The rows come from 6 hidden closed curves, with some noise, and rows from the same curve form a group. Each curve winds through 8 dimensions. The rows are also pushed far along 6 directions, which tell nothing about the answers.
(in the rows, 128 means zero)
Some rows, each with its group after it:
[104 123 146 142 137 141 106 119 158 107 118 121 112 122 127  95 130 123
 136 142]  G
[129 159 131 112 144 191 109 129 124  86 154 150 119  59 175 120 141 151
 147 151]  L
[122 126  90 126 155 143  91 100  88  70 152  83 100  96  93 104 107 132
 141 165]  L
[ 98  97 171 121 141 117 142  95 124 126 132 200 168  88 173 134  95 158
 162 150]  F
[118 147 131 148 132  83 152 163 167 178 107 137 125 169 143 143 158 113
 110 127]  P
[134 149 125 113 149 134 170 195 120 196 112 215 125 161 158 142 143 135
 131 121]  P
[129  96 172 101 145 104 180 126  63 152 108 153 102 117  97 127 108 175
 138 183]  P
[134 156  86 157 148 170 103 140 137 128 121 118 115 134 140 112 143 103
 116 130]  F
[150 124 154  73 108 132 136 149 141 154 117 150 148 142 128 148 154 142
 131  88]  G
[113 112 172 130 126 122 119 163 137 118 115 138 113 117 150 137 139 148
 146 125]  P
[110 139 111 188 149 112 112 162 184 128 102 130 100 180 138 110 140 101
 121 140]  F
[143 127 116 119 114 122 127 116 122 132 136 122 121 101 144 131 142 115
 132 124]  F
[ 82  93 115 235 128 102  61 173 186 139  86  82 122 159 105  95 133  84
 101 167]  G
[145 105 118 139 129 123 110 119 133 135 123 104 101 135 139 138 130 108
 133  88]  G
[131 121 133 104 155 119 129 125 122 147 133 153 130 129 121 164 132 144
 128 119]  P
[128 158 102  93 112 132 143  75 124 128 170 137 155 116 159 133 145 139
 142  65]  Q
[142 139 103 108 118 131 130 115 112 136 138  76 116 144  82 110 139 136
 109 122]  G
[107 125 119 145 146 111 145  90 121 153 125 132 137 122 135 123 130 131
 127 142]  W
[ 94 123 150 169 138 131 134 136 100 122 109 165 124 122 158 120 113 127
 147 140]  Q
[118 192 125 115 113 136 162 169 133 153 142 163 164 131 185 146 151 113
 125  99]  P
[126 144 120 114 103 125 128 108 115 118 153 124 138 118 116 117 110  99
 122 124]  W
[ 87 108 176 159 120 116 116  74 184  80 131 153 184  71 170 116 106 142
 143 185]  Q
[134 126 165 118 124 123 147 132 134 139 115 140 129 108 130 146 146 146
 118 154]  P
[169  74 158  71 113 128 116 100  81 132 122 120 126 134  79 169 113 147
 132  76]  F
[101 185  81 129 151 111 149 113 177 123 184 139 177 131 178 155 136 136
 133  92]  L
[155  99 156 140  97 119 122 103 137 135 115 106 123 116 113 140 119 103
 103 137]  W
[115 150 112 149 112 129 145 123 140 108 138 130 137 151 130  97 108 115
 128 129]  P
[124 181 100 140 141 153 165 118  88 111 152 148 131 109 168 122 107 117
 134 144]  P
[109  99 104 149 133 121  76  91 136  97 145  69 100 115  96 103 120 111
 134 116]  P
[101 123 172 148 143 150 139 110 122  97 130 167 164  81 164 153 115 173
 141 158]  L
[135 135 122 105 125 103 126 108 187 135 135 105 140 145 120 124 141 111
 119 121]  Q
[127 121 134 167 132 117 137 119 129 152 114 133 131 122 162 148 123 103
 121 126]  P
[103 124 135 160  97  55 170 116 111 172 115  88 148 180  94 145 129 120
 102 104]  F
[165 115 132  80 123 125 136  75 140 161 156 135 149 123 119 170 119 121
 113  79]  W
[189 153 104  83 108 139 141 164 149 174 111 121 112 191 116 144 166 100
 105  64]  G
[115 176  97 104 151 125 145 117  94 104 142 117 101 127 124  91 126 115
 145 159]  L
[120 108 159 168  95 170  54 199 161 129 102 129 145  81 146 141 169 106
 109 136]  F
[192 145  71  63 141 193  95 160 103  90 149 120  81 115  97 102 129 121
 137 139]  Q
[155  95 171 101 100 153 140 122  54  71 127 140 139  82 117 131  82 171
 148 169]  Q
[125 132 161  81 127 149  96 134 144 107 144 154 129  62 150 142 164 142
 144 136]  P
[104  74 182 160 111  88 106 173 150 149  72 120 126 168  93 121 127 121
 120 143]  F
[122 128 106 134 120 107 142 115  88 139 104  99  96 166  83  80 125 103
 126 140]  W
[100 147 140 172 123 166 132 141 117 104 130 186 145 100 145 112 113 134
 125 175]  L
[160  44 185 105  89  84 150  72  77 115 110  93 151 128  54 162  84 175
 117 142]  L
[148 131 112 129  92 120 103 151 156 153 120 115 130 145 121 122 153  88
 108 112]  L
[139 123 142 108 134 110 162 152  86 111 129 161 133 132 120 155 107 163
 141 150]  L
[147 152  87 105 141 142 138 136 109 103 148 107  89 141 123 100 124 137
 145 123]  Q
[141  72 191 164  93 140  85 169 132 127  86 137 133  76 165 155 135 115
 127 148]  P
[ 89 118 171 229 150 117 135 137 134  63  83 117 109 122 148  99  82 124
 131 235]  Q
[132 116 128 132 108 115 124  93 147 111 134 125 121 121 123 101 112 106
 130 141]  L
[111 108 152 163 136  91 150 128 149 143 117 159 150 147 150 151 107 142
 129 136]  F
[ 99 112 144 159 128 117 106 148 156 140  98 127 136 164 110 114 127 110
 120 128]  F
[149  52 162 117 100 122  19 111 180 116  99  63  88  94  97 135 182  97
 126  94]  Q
[125 136 118  96 131 133 137  82  90  86 164 124 118 110 103 117 105 149
 145 122]  L
[137 126 122  94  90  57 147 170 181 211 117 116 175 215 141 160 167 124
 120  26]  Q
[115 134 135 139 127 107 168 103 104 110 139 123 145 137 127 124  81 132
 132 143]  Q
[176 116 148 111 131 176  84 174 139 117 112 142  89  77 166 157 166 121
 134 128]  W
[137 127 119 153 156 139 127 120 143 133 129 130  99 124 126 127 109 107
 114 157]  W
[148 153 112  82 125 188  81 156 139 120 159 127 128  95 146 149 175 144
 130  76]  G
[161 208  49 102 166 128 198 122 121 161 140  98  90 216  93 109 142 116
 102 109]  W
[168  74  88 130 114 121  47 119 167 110 121  53 100 140  75 111 124  83
 116 117]  Q
[136 102 137  95 128 100 148  47 118  76 166 116 161  98 113 153  84 165
 146 134]  L
[121 177 103 130 116 147 121 145 146 102 150 112 138 129 109 115 141 113
 108 141]  F
[165 170 140  39 126 198 157 106  70  95 150 169 143 102 118 136 128 167
 139 120]  F
[112  64 168 155 136  97 154 126  65 129  96 131 133 115  99 130  91 187
 137 196]  G
[148 147 114 123 167 152 152 157 100 142 106 140 103 151 133 134 134 140
 130 139]  L
[108 130 160 103 105 121 164 137 113 138 157 178 192  96 157 149 112 175
 140 129]  Q
[100 153 131 160 132 140 146 122 131 102 150 149 159 111 145 138 119 154
 124 146]  L
[ 72 114 176 157 104  79 132 107 170 142 118 138 197 106 174 144 148 145
 135 127]  W
[116 139 139 176 140 121 141 125 144 141 107 133 106 139 162 141 145 114
 120 124]  Q
[143 140 114  78 135 136 136  95 100 125 155 137 142 118 101 139 109 120
 126 122]  Q
[109 152 102 108 133 128  89  82 200 112 164 109 166 140 131 125 138 108
 128  74]  F
[146 100 132 140 135 112 123 187  79 134  92 120  85 137 117 128 128 132
 137 163]  W
[133 176  97 138 115 161 114 140 138 115 141 105 118 110 150 111 152  86
 118 121]  P
[125 107 156 113 157 136 135 155 111 138 103 162 115 135 137 143 141 175
 151 123]  G
[185 110 105 127 140 111 130 159 117 139  97  88  82 167 105 146 134 118
 116 133]  W
[121 116 118 103  78  81 125  32 170 150 174  89 202 111 115 147 133 117
 109  74]  P
[131 180 127  99 125 157 141 169 108 130 144 141 114  93 172 133 165 130
 137 120]  P
[127 131 165 111 131 132 175 105 108 142 113 176 136 118 154 130 127 152
 142 137]  W
[ 94 154 102 172 146 141  95  86 178  82 153 103 133 126 128  92 106  99
 120 149]  G
[155 125 136  35 125 170 139 104  55 130 158 174 154  74 139 158 141 192
 159  90]  G
[123  63 171 152 114  89 110 149 128 151  86  89 121 150  93 137 129 150
 118 136]  G
[147 124 162 118 107 174 101 136  92  95 114 126  97  85 125 136 147 120
 131 126]  Q
[154 130 117 100 125 119 151  72 126 126 156 137 143 125 121 140  90 108
 122 122]  W
[144 108 157 130 110 114 147 133 110  97 106 101  99 129  89 101 109 143
 123 191]  L
[120 158 110 137 135 141 127 171 109 115 128 131 114 159  98 126 136 132
 117 132]  F
[110 166 116 101 120 123 154  80 152 141 165 136 172 149 120 132 126 126
 117  80]  W
[136 125 127 138 128 165 100 126 155 140 111 147 125 125 141 129 157 113
 123 103]  W
[101 158 132 109 150 151 120  99 136  62 152 127 123 106 124  95 116 144
 149 155]  F
[153 116 135  89 117 122 155  88 110 140 136 129 128 123 137 141 126 135
 140  86]  G
[148 183 110  92 128 194 136 106  60  71 155 125  89  86 122 112 134 125
 137 130]  Q
[125 127 163 145 132 183  83 184 156  97 117 165 123  97 155 124 129 128
 131 158]  G
[ 97 125 154 126 105 136 116  94 134 111 132 159 163  88 153 114 132 121
 145 126]  W
[150  98 146  67 125 132  97 143 117 137 127 136 135  92 125 153 150 145
 143 117]  W
[ 91 149 113 161 147 160  98 143 173 135 136 116 115 111 154 107 172 131
 127 113]  G
[ 87 143 111 152 135 125 118 143 115 128 120 126 117 130 138  89 143 119
 142 138]  G
[ 93 119 177 116 125 119 139 107 102 144 122 195 182 103 166 159 123 147
 148 114]  L
[141 163 154 108 136 198  92 226 147 108 111 199 112  83 172 136 174 122
 135 165]  P
[145 156  97 133 148 113 172 165 111 147 117 127  91 162 134 107 129 126
 127 162]  F
[ 72 159 108 151 123  92 177  33 105 111 180  93 148 101 145  89  91 126
 140 136]  G
[110 107 137 163 102  97 122 139 144 147 116 134 161 116 137 129 129 118
 117 157]  F
[139 141 122 115 149 164 105 203  82 132  90 132  55 138 113  91 153 111
 139 156]  L

New rows. What belongs after each?
[ 83 168 110 142 159 127 169 145  93 148 129 149 143 157 129 102 111 141
 132 149]  F
[117 105 140 173 113 106  99  81 182 112 105  89 118 134 135 110 136  88
 123 121]  Q
[151  72 155  95  84  93 114  97 105 141 120 115 131 106 108 150 137 123
 136  99]  F
[ 79 116 185 188 135  70 174 186 156 136 100 177 139 139 177 128 108 156
 144 189]  L
[108  91 154 123 126  88 122  37 138 121 144  96 142  83 107 135 122 137
 126 144]  P
[140 106 132 144 148 161 111 158 119 148 103 141 120 125 132 137 131 138
 124 136]  L
[163 121  89  87 118 148 112  65  80 116 162  64  93  93 102 123 130 115
 132  85]  P
[125 118 140 106 120 120 145  93 104  90 150 126 141 113  97 119  95 162
 136 157]  P
[112 133 108 158 163 120 130 116 123 107 119  77  83 145 108  93 118 127
 130 159]  L
[153 131 157 124 128 166 121 142  91 112  94 139  80 114 114 128 142 107
 125 149]  Q
[138 132 133 101 147 130 122 133 102 109 126 114  89 126 119 134 130 125
 142 124]  P
[ 89 159 134 142 149 140 134 144 143 138 125 159 143 103 183 127 169 150
 142 134]  W
[128 121 144 155 128 147 131 221 100 138  97 155 116 147 109 138 132 153
 116 159]  L
[108 111 133 237 118 112 118 157 173 118  87  95 104 153 124  96 119 102
 101 187]  P
[ 75  98 174 175 139  95 100 102 155  94 120 113 130  96 151 130 114 126
 145 150]  P
[ 90  92 170 169 132 127 116 116 150 142 104 175 159 113 159 132 124 137
 139 132]  W
[126 138 100 123 149  76 202  62 104 114 150 107 134 169 115 106  67 153
 141 152]  Q
[ 91  99 161 193 116  70 125 112 203 134  96 118 164 145 141 115 118 113
 116 172]  Q
[142 158 111 128 137 147 132 164 132 140 110 127 120 163 126 120 148 127
 116 130]  F
[100 148 125 165 134 128 133  88 147 111 142 136 126 124 156 116 111 103
 131 120]  W
[158 122  86 159 110 157  44 145 148  68 119  25  66 129  47  91 143  74
  93 163]  F
[139 138  94 114 134 137 108 128 107 106 151 116 112 136 130 128 116 115
 143  92]  P
[114 124  55 186 126 112  83  68 149  86 157  31 114 148  61  99 109  90
 100 128]  L
[189 137 100  69 133 214  72 164  86  97 112 120  58 103 103  99 168 113
 140 127]  F
[155 122 110 118  99 151 101 125 127 146 131 132 132 123 128 140 146  96
 118  77]  Q
[103  92 165 175 125  72 151 103 154 135 104 139 172 141 160 156 108 144
 133 139]  W
[144 148 109 117 123 145 130  50 135 109 150 111 120 105 131 116 130 103
 123 118]  W
[137 189 104  58 138 181 118 118 127  84 186 143 115  87 164 130 159 144
 157  76]  P
[ 75 137 136 166 148 127 124 135 133 103 133 128 153 109 136 100 103 144
 132 189]  F
[164 141 139  57  96  95 194 104 114 164 141 168 161 148 137 147 120 138
 129 102]  L
[ 96 126 174 165 120  83 162 105 168 178 114 164 172 141 189 176 145 131
 124  83]  Q
[135  64 155 156 104  72 114 175 160 184  70  94 116 172 100 114 131 106
 110 148]  L
[141 138 124  96 134 122 148 138 110 148 136 139 141 139 101 144 115 124
 116 136]  Q
[111 104 180 134 111 122 147 114 108 148 109 149 142  89 120 117 121 141
 119 186]  W
[124  97 144 134 137 125 130 131 115 146 103 135 138 128 117 138 141 171
 129 140]  G
[ 81 126 167 137 135  93 176  82  99 105 140 143 181 131 109 134  73 179
 132 167]  F
[202 175  94  34 131 191 138 175  55 105 146 109  69 123  82 132 155 148
 124 124]  P
[112 165  99 144 151 145 124 160 121 113 135 112 122 150 110 115 127 134
 117 148]  F
[149 174 107  85 128 239  67 145 111  79 148 148 103  66 133 106 170 113
 136 122]  L
[136 153  99 109 174 161 120 109 105  84 151 115  88 104 143 126 130 141
 152 126]  L
[172 121 138  73 119 136 114  77 131 110 123 114 127 121  99 139 134 110
 122 122]  Q
[156  89 111  90 122 135 111  38  76  83 151 109 129 108  69 117  73 124
 137 131]  W
[120 127 108 137 144 121 109 182 118 155 117 113 116 153 119 134 145 128
 125 118]  L
[155 120 111 117 142 123 130 155 108 112 127 100 104 134 105 135 121 145
 128 154]  L
[113 133 124 111 133 102 147 142 124 173 141 155 151 144 148 155 139 148
 134  88]  Q
[133 132 123 149 117 135 113 116 149 102 123 117 118 125 122 107 118  92
 120 150]  W
[ 81  56 194 195 105 101  81 186 160 154  74 155 176 115 142 146 135 142
 125 156]  W
[152 111 138 124  85 124  96 142 153 123 120 111 128 116 115 122 144 106
 113 135]  L
[138 100 146 127 106  82 124 137 120 156  99  86 126 160 100 145 128  97
 114 110]  P
[149  94 135 117 113 121  85 187 112 132 101  95  81 128  89 119 149 116
 126 142]  P
[102 136 115 141 119  84 149  95 148 128 151 108 159 156 111 125 111 134
 119 121]  P
[164 127 115 125 169 165 118 159 112 106 119 139  67 112 127 123 115 120
 134 177]  W
[146  56 141 162 107  60  99 176 130 150  71  61  71 198  75 120 124 102
 120 119]  P
[112 125 149 125 122 115 162  95 115 123 129 129 141 146  88 110  95 140
 120 151]  W
[138 147  96 131 141 107 173 102 120 149 142 140 157 155 130 145 107 130
 116 129]  W
[128 117 119 147 149 120  97 163 135 105 127  99  90 121 112 120 114 109
 127 168]  W
[149 182 132  60 122 132 190 137 104 128 159 149 160 132 136 155 129 163
 127 119]  Q
[ 80 124 138 189 140 128 107 158 158 130 119 145 112 100 162 105 149 134
 134 165]  Q
[188  82 151  84  95 135 120 169 120 175 106 117 108 145 100 152 139 121
 114  84]  G
[153 133 110 106 141 144 134 148 111 102 136 121  96 133 134 114 120 149
 147 133]  Q
[124 155 113 134 142 115 184 117  77  96 127 139 121 139  96  93  84 135
 129 214]  L
[175  88 155  95 131 191  74 139 105  73 119 141  90  77 119 151 136 145
 147 125]  L
[ 84 127 123 161 105  87 128  68 164 147 149 125 180 131 176 141 139 120
 137  59]  Q
[126 117 159  91 114  70 207  51 120 146 144 142 182 141 120 138  79 152
 130 134]  F
[134 109 142 145 133  87 170 160  88 107 105 131  75 148  85  99  91 140
 132 216]  F
[131 170  66 123 160 198  65 126 133  65 145 110  85  96 127  72 147 105
 142 159]  F
[162 136 150  95 148 161 135 209  84 150  86 176 102 139 145 162 159 144
 138 124]  L
[136 141  88 138 114 189   5 165 216  99 162  94 135  86 145 150 185  77
 110  66]  F
[ 93 153 113 149 153  96 192 130 129 177 134 195 150 166 150 117 107 135
 131 142]  P
[128 129 103  96 115  68 130  41 141 120 160  46 143 158  90 145 131 116
 123  61]  L
[120 152  98 162 141 125 146 109 144 109 135 128 126 144 160 105 115 124
 135 139]  Q
[112 147  98 181 104 104 146 161 141 150 123  87 117 179 141 101 131 102
 118  96]  P
[139 104 133 137 156 113 127 140  81 132 102 113  72 132 116 134 115 117
 137 151]  P
[119  69 158 143  97  57 127 133 144 193 108 135 168 168 118 164 106 105
 115  88]  W
[178 100 163  74 121 116 177 136 101 195 115 164 132 154 105 173 113 145
 110 108]  W
[ 93 136 150 135 140 107 138 147 144 150 105 152 115 136 138 107 153 130
 136 149]  Q
[143 115 166  74 127 142 153 127  94 150 122 212 158 107 156 155 125 162
 151 120]  Q
[110 184  90 109 157 147 150 134 132 154 150 145 138 148 156 113 136 119
 135  99]  F
[ 90 138 109 166 123 139  90 137 143 111 138 117 130  87 169 111 154 107
 142 122]  G
[120 133  96 143  97 106 125 101 166 152 150  78 141 141 111 116 149 115
 104  92]  P
[157 122 140  61 110 134 108 111 175 149 168 129 170 105 169 205 172 150
 135   8]  G
[146 138 173  97 110 155 115 191 151 138 116 149 114 106 165 156 188 147
 133  98]  Q
[140 116 127 121 127  89 154 111 120 100 134 104 101 140 107 118 101 139
 138 153]  L
[143 131 120 100 127 152 113  71 144 108 160 138 161 109 130 157 119 126
 127  85]  P
[ 93 151 138 166 145  86 142 158 163 151 106 108 120 169 130 130 141 104
 111 142]  Q
[ 81 162 140 153 134 100 146  87 195 148 152 124 167 125 178 146 153 128
 122  92]  W
[126 143  92 169 122 132  99 213 163 144 112 118 125 162 139 116 150 104
 113 130]  Q
[146 116 141  74 126  96 145  75 112 121 139 102 130 124  97 141 126 153
 130 130]  Q
[146 130 144 108 121 122 154 159  82 137 116 107 108 130  98 137 133 148
 119 152]  P
[125 173 109  92 149  82 232  48  80 141 159 114 113 166 107 119 101 149
 131 122]  Q
[114 162 138 117 118 142 118  73 156 130 147 146 158 103 163 155 157  95
 124  73]  Q
[103 164  64 147 138 156  82  52 181 110 169  93 127 105 154  95 159  83
 132  75]  G
[138 133 114 111 128 166 116 141  79 111 140 147 128 101 107 121 117 138
 129 154]  W
